All groups share one centre, and each spreads out both ways along 13 directions, with some noise.
In the rows, 128 means zero.
Some rows, each with its group after it:
[ 97 107 110 123 130 113  68 110 157 148 135 162 162 154 169 153] -> k_486
[ 99 112 107 106 131 136 132 171  91 113 162 106 109 137 113 101] -> k_486
[109 157 107 143 164 141 137 102 139 141 116 179 186 146 104 116] -> k_968
[140 133 108 124 103 148 117 108 118 148 119 142 116 137 122 142] -> k_580
[ 80 125 124 112 139 118 162 126 102 109  88 104 128 125 120 140] -> k_529
[138  67 132 164 136  91 101 115 116 129 124 115 128 168 146 117] -> k_973
[142 125 122 135 102 142  99 113 159 147 114 103 147  99 138 146] -> k_971
[107 147 127 118 115 139 115 109 117 116 158 167 120 103  95 112] -> k_486
[117 176  90 143 168 160 129 122 142 108 145 112 190 111 142 137] -> k_968
[111 109  87  87 110 163 120 105 167 111  84 115 121 168 161 108] -> k_580
[ 66 156 130 112 144 123 153 111 113 122 170 139 119 144 146 117] -> k_630
[ 63 167 156 101 103 127 141  79 134 151 137 137 115 100 151 153] -> k_937
[153  86 147 114 124 140 156 125  93 128 114 136 169 138 166 157] -> k_968
[114 142 154  97 108 145 139 165 128 115 130 106 157 137 109 149] -> k_630
[ 56 145 166 109  96 103  94 118 166 159 128  86 104 153 140 165] -> k_968
[ 96 138 153  79 103 128 160 124 140 147  98  86 105 114 134 174] -> k_971
[155 135 141 119 149 136 158 115 153  93 140 106 138 112 151 124] -> k_973
[126 146 115 106 147 151 137  91 135  95 137 152 121 108  90 131] -> k_529
[187 129 133 178 163  98 184  93 137 166 148  98 152  66 108 105] -> k_937
[158 154 104 132 126 148 138  95 174 149 132  84 124  93 142 128] -> k_971
[155 104 131 105 108 115 117 144 134 133 125 159  81 120 151 139] -> k_529
[157 138 134 141 132 129 159 115 111  98 115 124 125 176 123 116] -> k_486
[ 89 134 115 111 133 123 132 154 149 166 125 120 136 165 118 108] -> k_968
[157 128 122 119 116 150 135 148 102 118 152  87 156 134 130 153] -> k_937
[165 126 158 115 115 124 147 104 163 104 126 129 137  91 115 131] -> k_580
[105 143 126 195 169 126 179  96 133 154  89  67 124 134 145  87] -> k_486
[ 77 101 166  90  45 184  83 135  89 141 185 147  90 191 144  82] -> k_486
[124 111 116  88 152 190 159 109 132 127 115 178 163 152 103  97] -> k_968
[123  54 181 130  51 152  58  83 145 194 117  60 146 136 143 168] -> k_486
[141  68 126 112 129 156 127 105  96 141 111 149 115 155 134 134] -> k_529
[140 128 110 144 129 142 138  89 125 128 134 124 159 159 153 117] -> k_529
[107 108 144 138 159 111 117 165  90 135 117 107 142 120 116 183] -> k_529
[120 159 112 115 106 143 107 126 151 119 169 110 132 164 147 124] -> k_630
[145 123 167 129 111 125 131 110 126 140  95  97  90 164 168 186] -> k_630
[114 105 116 122 111 130 134  98 164 210 121  78 138 124 139 113] -> k_968
[105 128 165 111  86 115 114 138 173 176  85 122 118 184 124 140] -> k_973
[131 138 112 134 127 134 140 101 131 101  83 185 130 102 168 130] -> k_973
[139 119  86 131 157 163 126 148 123  95  94 203 145 110 145  89] -> k_968
[ 51 104 134 121 143 202 128 140 121 105  83 113 140 151 144  78] -> k_486
[158 105 149 130 166 127 133 102 155 147 146 156 133 119 114 132] -> k_937
[131 139  66 110 148 141 140 116 122  91 109 144 252 120 137 156] -> k_968
[118 122 108 167 122 145 140  75  94 116 114 125 137 112 169 106] -> k_937
[180 148 136 165 141 138 112  82 122 134 136 150 144  98 133 178] -> k_937
[130  98  87 142 174  99  93 185 111 107 102 149 109 139 104 134] -> k_937
[121 115 120 131 123 122 106 145 122 126 129 127 130 168 148 127] -> k_937
[179  86 139 119 112 130 100 109 168 141 127 117 119 109 107 135] -> k_971
[117 101 222 107 127  99 159 102 141 123  98 182  83 158 144 140] -> k_580
[124 104 163 128 141 123 128 136 126 107  88 161 121 149 154 151] -> k_580
[150 133 130 129 123 127 121 151 130 129 144 133 146 123 157 139] -> k_973
[ 85 113 121 120 175  70 133 113 135 114 180  90 122  90 104 125] -> k_529
[151 132 160 150 140 121 150 164 112 163 155 105 148 149 155 135] -> k_971
[165 119 132 110 138 179 142 151  86 129 114 175 117 123 109 147] -> k_937
[147 113  96 128 156 129 146 128 112 104 116 121 122 105 112 123] -> k_968
[ 91 108 166  64  90 108 110 142 168 167 200 125 107 109 150 123] -> k_971
[120  86 110 119 135 185 100 125 108  98 128 125 165 105 148 123] -> k_968
[105 148  91 145 133 123 105 166  97 136 131 123 157 150 152 154] -> k_973
[142 135 108 149 130 105  90 158 138 104 128 125 138 127 135 134] -> k_968
[192 136 140 112 164 162 143 125 174  81 190  75 135  86 179 125] -> k_973
[128 132 187 104 137 170  93 177 107 130 154 156 124 133 128 194] -> k_973
[123 107 135 137 124 128 109 108 132 149 125 113 142 136 125 136] -> k_973
[166 120 109 175 133 115 113  90 151 153  82 135 194  99 125 150] -> k_529
[131 152 126  92 165 139 150 125 156  80 206 124 111 136 119  91] -> k_973
[107 144 135 152 191 136 162 116 121 137 138 111 117  76 124 125] -> k_486
[135 127 101 132 132 136 140 123  65 132 119 129 108 106 137 165] -> k_937
[151 113  90 125 125 147 140 182 110 118  86 129 159 167  86  96] -> k_529
[119 141 112 141  79  88 114 127  82 154 164 163 161 157 193 138] -> k_973
[150 152 108 108 150 174 168 109 113  96 148 164 143 134  96 106] -> k_529
[126 135 126 110  74  82 102 149 117 135 141 187 106 146 115 126] -> k_486
[130 138 138 121 134 147 120 118 161 169 166 190 134 162 103  81] -> k_580
[145 101 129 155 160  81 122 121 116 117 114 124 117 158 134 156] -> k_937
[165  83 121  83 121 114 192 174 110 132  35 179  68 116  84 116] -> k_973
[159 116 153 129 130 130 118 157 133 125 113 183 145 155 152 142] -> k_630
[166  89  99 177 156 124 101 138  92 163 153 132 151 107 136 117] -> k_580
[158 135 120 112  98 109  96 159 135 123 169 176 138 216 165 127] -> k_971
[142 127 116 125 116 120 124  65 147 116 138 139 136 160 133 127] -> k_973
[ 79 127 185 145 129 194 134  73 126 129 118  66 181 175 161 139] -> k_486
[165  98  35 123 146 138  89 165 114  95 131 103 181 139 143 141] -> k_580
[113 128 101 126 112 115 153 171 175 170  59 130 120 105  79  55] -> k_973
[119 124 165 172 162 144  94 136 140 142 124 152 154 139 112 120] -> k_580
[136 117 113 126 122 127 111 151  94 136 136 134 144 129 147 162] -> k_973
[ 70 140 145 157 146 145 141 132  99 149  91  78 168 107 114 146] -> k_971
[ 14 148 150 118  95 124 113 114 133 146 120 174 107 106 125  84] -> k_630
[108 150 113 135 100 121  97 130 142 129 121 121 123 133 129 132] -> k_580
[128  69 141 118 162 111 121 128 104 131 168 108 124 155 107 134] -> k_529
[129 169 118 112 146 150 171  94 124 126 157 161 108 152 169 125] -> k_971
[174  81 117 124 137 143 131 117 112 127 158  95 141 157 144 136] -> k_968
[155 124 137  82 129  95 134 127 176  54 145 134 166  92 113 143] -> k_580
[166 103 116 122 101 104 152  92  83 137 123 113  76  74 101 152] -> k_580
[145 114 125  92  13 169  76  97 125  81 126  99 131 124  96 122] -> k_630
[101  62 113 126 129 101 121 150 110 166 112 103 126 127 129 107] -> k_630
[ 90 163 133 147 142 158 101  97 124 161 169 118 158 175 156 147] -> k_971
[139 101 113  90 122 115 148 115 138 123  79 165 109 147 133 141] -> k_968
[133 136 109 102 116 184 187 131  87 132 101 102 169 155  89 116] -> k_529
[128 118 195 115  94 155 145  94 150 181  89 110 118 148 152 163] -> k_630
[166 126 114 178 106  85  75 220 128 173 132 140  96 166 101  98] -> k_580
[177 144  92 167  95 125 118 103 144  70  82 149 189 100 151 106] -> k_971
[114 114 125 138 136 139 109 131 102 140 123 126 134 126 157 157] -> k_937
[118 160 156 142 111 104  77 164 188 156 133 130 149 126 149 147] -> k_630
[ 91 171 133 136 154 102 128  99 179 153 141 103  94 113  95 120] -> k_630
[ 64 113 125 147 161 113 136  79 100 167  98 149 133 135 145 153] -> k_529
[112  98 159 115 188 105 133 152 151 162 123 139 194  98 128 167] -> k_630
[160 119 124 105 106 135 200 171 131 200 111 182 110 140 122  58] -> k_971
[ 99 131 175 121  94  88 123  85 134 132 162  91 116 113 100 147] -> k_630
[130 133 107 150 127 111 118 132 153 115  50 164 145  85 121 129] -> k_529
[122  77 127 109  87 131  77 142 103 163 128 152 147 187 175 169] -> k_971
[107 114 164 114 133 130 154 149 111 148 118  90 156 155  83 142] -> k_529
[134  87 106 140 112 124  95 123 122 178 130 109 109 131 114 123] -> k_937
[109  41  90 116 150 170 142  87  75 193 106  86 108 134  90 124] -> k_580
[188 111  95 158 102 124 150 132 158 163  76 107 128  94 134  85] -> k_971
[137 149 129 128 124 117 118 135 146 127 139 135 140 116 127 140] -> k_937
[119 148 138 144 143 121 150  94 154 119 150 134 123 116 134  88] -> k_971
[147 167 134  94  79 106 128 115 145 107 162 183 156 130  77 126] -> k_486
[ 55 135 149 129 157 184 105 170 109 101 113 145 121 110 145 118] -> k_968
[167  77 114 160 194 101 137 132 138 143 103 192 137 100  87  94] -> k_630
[147  78 143 153 140 138 101 131 148 181 136  85  65 129 120 102] -> k_486
[106 143 126 147 129  98 100 128 130 111 185 187 171  97 106  85] -> k_630
[120  76 109  40 138 152 160 154 125  79 111 133 152 165 156 135] -> k_486
[115 154 148 106 148 142 133 112 140 130 158 157 127 142 111 141] -> k_937
[120 109 146 190 105 127  85 123 163 193  95  61 146  86 115 110] -> k_486
[163 134 120 156  92 148 102 112 176 153 102 135  88 157 122  82] -> k_580

New rows. What belongs after each?
[ 97 132 123 120 148 106 113 118 154 136 118 108  98 141 133 151] -> k_630
[124 110 154 141  70 124 125  97 114 142 103 104  68 139 112 110] -> k_630
[183  90 121 152 152 122 127 130 114 122 159 180 190 112 117  99] -> k_630
[130 166 129 179 169 105 137 126 141 149 132 137 107  61  85 114] -> k_486
[128 122 131 133 173 142 101 142 148  96 152 125 121 145 103 109] -> k_973
[163 157 184 125 116 121 106 137 159  84 179 113  95 115  38 122] -> k_968
[ 72  92 155 117 128 108 166 115 117 149  83 119  45 114  89  83] -> k_580
[138 123 136 196 185 147 102  77 165 173 151  78 135 118 157 127] -> k_486
[146  91 117  63 168 138 137 143 186 151 126 126 167 149  99 148] -> k_630
[130  91 145 106 128  94 124 130 133 128 173 168  94 183 131  90] -> k_971
[143 122  97 127  92 137 141 109 128 121  65 144 114 134 181 121] -> k_529
[122  77 132 169 132 171 101 113  68 184 106 155 197 162 131 140] -> k_971
[104  86 129 148 105  96 106 121 121 124 129 116 157 162 117  90] -> k_971
[ 61 102 117 104 114 113 100 115 101  84  70 182 172 125 166 172] -> k_968
[ 96 204 107  91 128 156 174 141 162 101 154 134 144 188 173  88] -> k_580
[152 111 113 141  80  72  94 177 133 107  84 171 151 131 138 130] -> k_973
[143 127 148 142 173 122 132 130 142 145 135 138 155 141 140 152] -> k_630
[175  45 126 126 147 123  80 135  78 141 194 127 106 187  85 146] -> k_973
[ 72 151 121 120 103 138 128 156  73 126 148 136 206 137 188 149] -> k_971
[153 157 125 137 128 108 163 171 174 106  74 128 148 109 126  95] -> k_973
[139 103 178  85  69  78  90 131 176 130 199 145 126 181 141 113] -> k_971
[127  89 142 130 153 129 149 137 151 157  94 105  86 181 158 100] -> k_486
[148 116 136  84  60 133 150  82 114 102 156  95 110 127 115 122] -> k_630
[112 157 160 125 154 131 114  79 119 112 138 174  99 135 155 199] -> k_529
[142 140 124 119 125 100 111 137 173 104 134 125  95 149 119 115] -> k_971
[153 129  97 199 107 148 131 138  95 174 125  90 239 125 154 100] -> k_971
[109  63 170  56 108 109 152 128 114 147 174 163 114 123 112 106] -> k_971
[101 111 132 107 167 142 133 118 149 118 133 147  90 148  65  83] -> k_973
[ 44 121 141 107 119 152 134  60  96 113 124  91 191 151 150 164] -> k_486
[ 82 118 112  85 104 127 113 119  93 136 157 133 135 216 156 163] -> k_971
[133 150 145 109 119 173 216 118 102 180 104  98  89 120  95 108] -> k_580
[154  80 113 156 111  81  80 142 110 182 172  68 118 143  94 130] -> k_580
[ 86 165  63 131 130  98 125 120  87  84 152 155 152 156 181 135] -> k_973
[146 118 145 116 111 145 122 128  98 148 115 127 158 148 155 202] -> k_580
[ 81 142  85  65 112 120 143  56 168 105  91 180 149 128 123 140] -> k_968
[132 101 157 160 158 166 103 173  88 125 196  59 124 120  96  96] -> k_968
[167  96 155 129 151 141 144 154  93 129 123 166 107 132 147 147] -> k_973
[105 143 115 141 133  79 160 114 108 129 154 151 135 107 106  87] -> k_968
[164  82 116  52 138 115 156 121 144 101 144 120 165 213 175 176] -> k_486
[106 150 141  71 118 109 162 189 179  56 101  95 155 162 183 133] -> k_580
[117 106 125 136 163 159  60 138 142 155 140 148 123 109 123 154] -> k_971
[157 127  57 153 163 127 123 111 194  86 142  56 148 109 176  73] -> k_973
[170 108 124 124 119 161 103  99 161 134 104 148 123 122 136 144] -> k_973
[ 94 133 153 110 142 120  63  86 203 127 118 227 133 127 135 152] -> k_630
[131 132 120 146  85 140 118 120 136 159 171  79 164  93 136  92] -> k_486
[117 129 158 184 152 120  55 103 188 129 162 121 130  92 158 119] -> k_971
[ 94 106 103  87 122 129 155 201 103 120 113 148 155  92 157 109] -> k_630
[113  51 174  87  73 120  94 109 102 121 184 205 228 153  54  84] -> k_971
[ 80 133 115 117 180  99  95 105 198 152 132 106 124 123  78 144] -> k_630
[ 90 101 125 136 126 132  99 112 110 130 101 158 198 134 126 136] -> k_968
[104  96 145  92  86 111 153 129 100 124 131 113 184  90 154 142] -> k_968
[150 149 144 131  95 118 123 113 129 136 163 113 172 111 116 146] -> k_486
[160 122 115  87 114 196 157  96  78 145 118 159 104 143 135 172] -> k_529
[103 103 175 123 108 143  76 108 140 125 131 197  93 174 114 107] -> k_968
[139  62 101 163 134 120 109 117 115 158  88 113 125 169  99  91] -> k_971
[184 143 114 134 139 136 116 108 104  59 118 150 132 164 111 162] -> k_937
[ 95 120 117 130 145 169 119 134 102 121 110 115 158 137 162 145] -> k_630
[150 100 115 109 177 139 109 123 173 141 125 109 158 155 131 174] -> k_630
[110 127 135 109 105  91 151 121  69  99 118 105 135 176  98 170] -> k_486
[163 102 125 109 106  67 121 157 104  82 139 134 152 181 122 160] -> k_968
[173 114 141  75 149 195 187 113 163 134  97 147 110 135  91 116] -> k_968
[179 128 111 156 136 117 133 136  61 127 122 140  84 139 102 166] -> k_580
[110 123  90 100 129 122 117 160 113  98 126 130 160 145 165 159] -> k_580
[175 120 135 141 127 112 127 144 156 156 196 151 137 165 122  63] -> k_971
[145 134  87 128 135 129 114 121 159 106 143 161 108 161 124  71] -> k_580
[ 99 141 131 110  92 128 133 113  99 123 147 104 178 152 186 165] -> k_971
[162 150 139 158 133 128 102 106 131 132 141 152 137 136 142 177] -> k_937
[128 133 129 119  88 139 128  56 132 110 109 114  36 172  96 112] -> k_630
[132 150 164 116 123 180 103 127 119 115 136 151 127 148 123 170] -> k_529
[124 127 119 137 171 148 107 109 133 164 135 105  79 157 163 165] -> k_971
[128 142 136 135 117 134 131 128 126 169 160 121 157 115 123 129] -> k_580
[165 147 150 185 154 171 147 186 125 196  60 135 151  80 141 142] -> k_971
[106 112 151  88  87  79 111 138 170 106 163 176 110 153 110  68] -> k_971
[185 141 148 112 124 118 205 115  91  84 114  56 105 125 136 182] -> k_580
[ 74 151 129 135 154 144 134 116 132 137 139 137  94 116 124  96] -> k_968
[ 78 124 169 127 143 100 114  97 189  72 110 146 116  76  78  87] -> k_580
[143  82 115 128  99 178 148 108 142 120  99 138 142 154  77  14] -> k_937
[124 109 149 126  72 125 113 115 163 177 122 159 148 125 142  87] -> k_971
[111 100 131 132 121 122  84 136 125 152 123 141 120 175 107 134] -> k_973
[144 181 170  67 131 145 164  82 162  94 151 133 100 136 129 190] -> k_971
[131 119 141 150 165  74 114 163 164 173 168 121 148 131 177 131] -> k_937
[161 115 143 118 170  97 154 141 153 160 174  81 174 136 114 156] -> k_630
[148  99 108 134 105  96 110 101 112 109 129 152 166 134 172 145] -> k_968
[ 76 144 122 119 129 152  68  87 190 143 153  82 108 141 109 128] -> k_968
[121  77 146 154  92 106  96  78 169 201 130 108 154 125 177 103] -> k_529
[141 177 121 167 150 119 112 156 172 111 121 110 173 170 120 120] -> k_973
[153  85  99 160 151 144  88 131 109 118 155 100 134 131 136 111] -> k_968
[ 99 111 162 102 112  87  97 157 148 126 134  82 108 160 123 162] -> k_971
[120 133 145  99 143 141 163 141 108 135 104 146 106 180  91 148] -> k_971
[121 110 135 125 142 158 135 102 103 166 120  74 130 169 149 189] -> k_973
[ 72  74 111 107 118  94 134 142  89 142 144 100 138  99 126 102] -> k_630
[ 57 158 143 108 142 145 100 171  84 133 164 135 179 178 126 181] -> k_971
[152 100 155 142 157 152 126 130 165 120  93 110 111 118 173 127] -> k_973
[137 110 124 141 126 125 134 124 133 151 144 126 131 152 146  95] -> k_937
[ 68 147  73 162 164 163 123 102 107 159  94 129 114 160 145 115] -> k_971
[131 118 184 116 101 183 169 103 105 171 141 120 144 155 122 119] -> k_937
[137 102 179 102  71 109 133  75 157 165 137 151 155 137 105 122] -> k_968
[ 86 106 117 105  90 129  90 109 126 156 129 126 101 147 151 149] -> k_937
[ 72 173 131 138 138  77 118 133 177 150 144 124  97  96 122 108] -> k_630
[141 122 146 200 163 142 122  83 135 115 104 176 159 104 112  75] -> k_971
[119 134 131 135 136 137 129 132 109 133 134 148 126 151 147 127] -> k_937
[120 130 129 130 146 105  94 151 129 131 136 135 133 118 176 185] -> k_937
[142  77 109 124 115 144  87 103 119 141 163 130 168  98 157 138] -> k_971
[107 143 172 126 102  57 184 140  96 122 114 129 152 174  84 126] -> k_973
[139 140 127  98 119  73  96 194 228 165 155 105 191  57 124 140] -> k_630
[ 45 176 124  91  90  80 145 169 104  78 154 135 146 145 206 122] -> k_971
[122  95 138 132 120 129 109 126 137 158 111 127 104 161 111 112] -> k_580
[ 93 130 142 121 156 119 104 123 155  99 106 130  85 137  92 134] -> k_971
[116  94 135 140 147  89 129  73 154 133  93 145 104 112 113 123] -> k_937
[100 162 143 103 157  98 141 108 188 150 147  93 118 114 133 165] -> k_630
[ 71 162 165  86 138 138 137 145 111 145 168  98 101 101  99 183] -> k_529
[119  97 142 194 158 128  93 105  85 164 201 106 121 175 144  97] -> k_968
[155  97  75  99 122 101  84 124 180 129 158  92 174 172 108 130] -> k_486
[117 136 147 152 194 162 159 126  67 103 192 136 123 159 104  98] -> k_968
[129 145 128 120 135 132 155 162 129 148 191 120 116 151 127  69] -> k_968
[138 110 151 122 122 194 121 105 137 112 141  96 150 115 120 115] -> k_486
[155 146 139  93 113 139 151 104 138  99 135 127 112 172 126 144] -> k_529
[131 103 152 142 140 205 102 130 127 147 167  91 137 106 146 100] -> k_968
[131 150 141 134  78 169 102 143 127 140 140 135 148 182 115 107] -> k_937
[120 122 121 121 100  79 136 120 111  89 148 142  98  73 153 113] -> k_968
[138 122 131 137 144  88 120 108 154 140 147 105 124 159  85 122] -> k_937
[131 146 132 126 101 155 113 103 129 129 139 129 141 144 110 126] -> k_937
[163 126 136 110 118 194 149 135 111 132 182 128 155 120 145  97] -> k_529
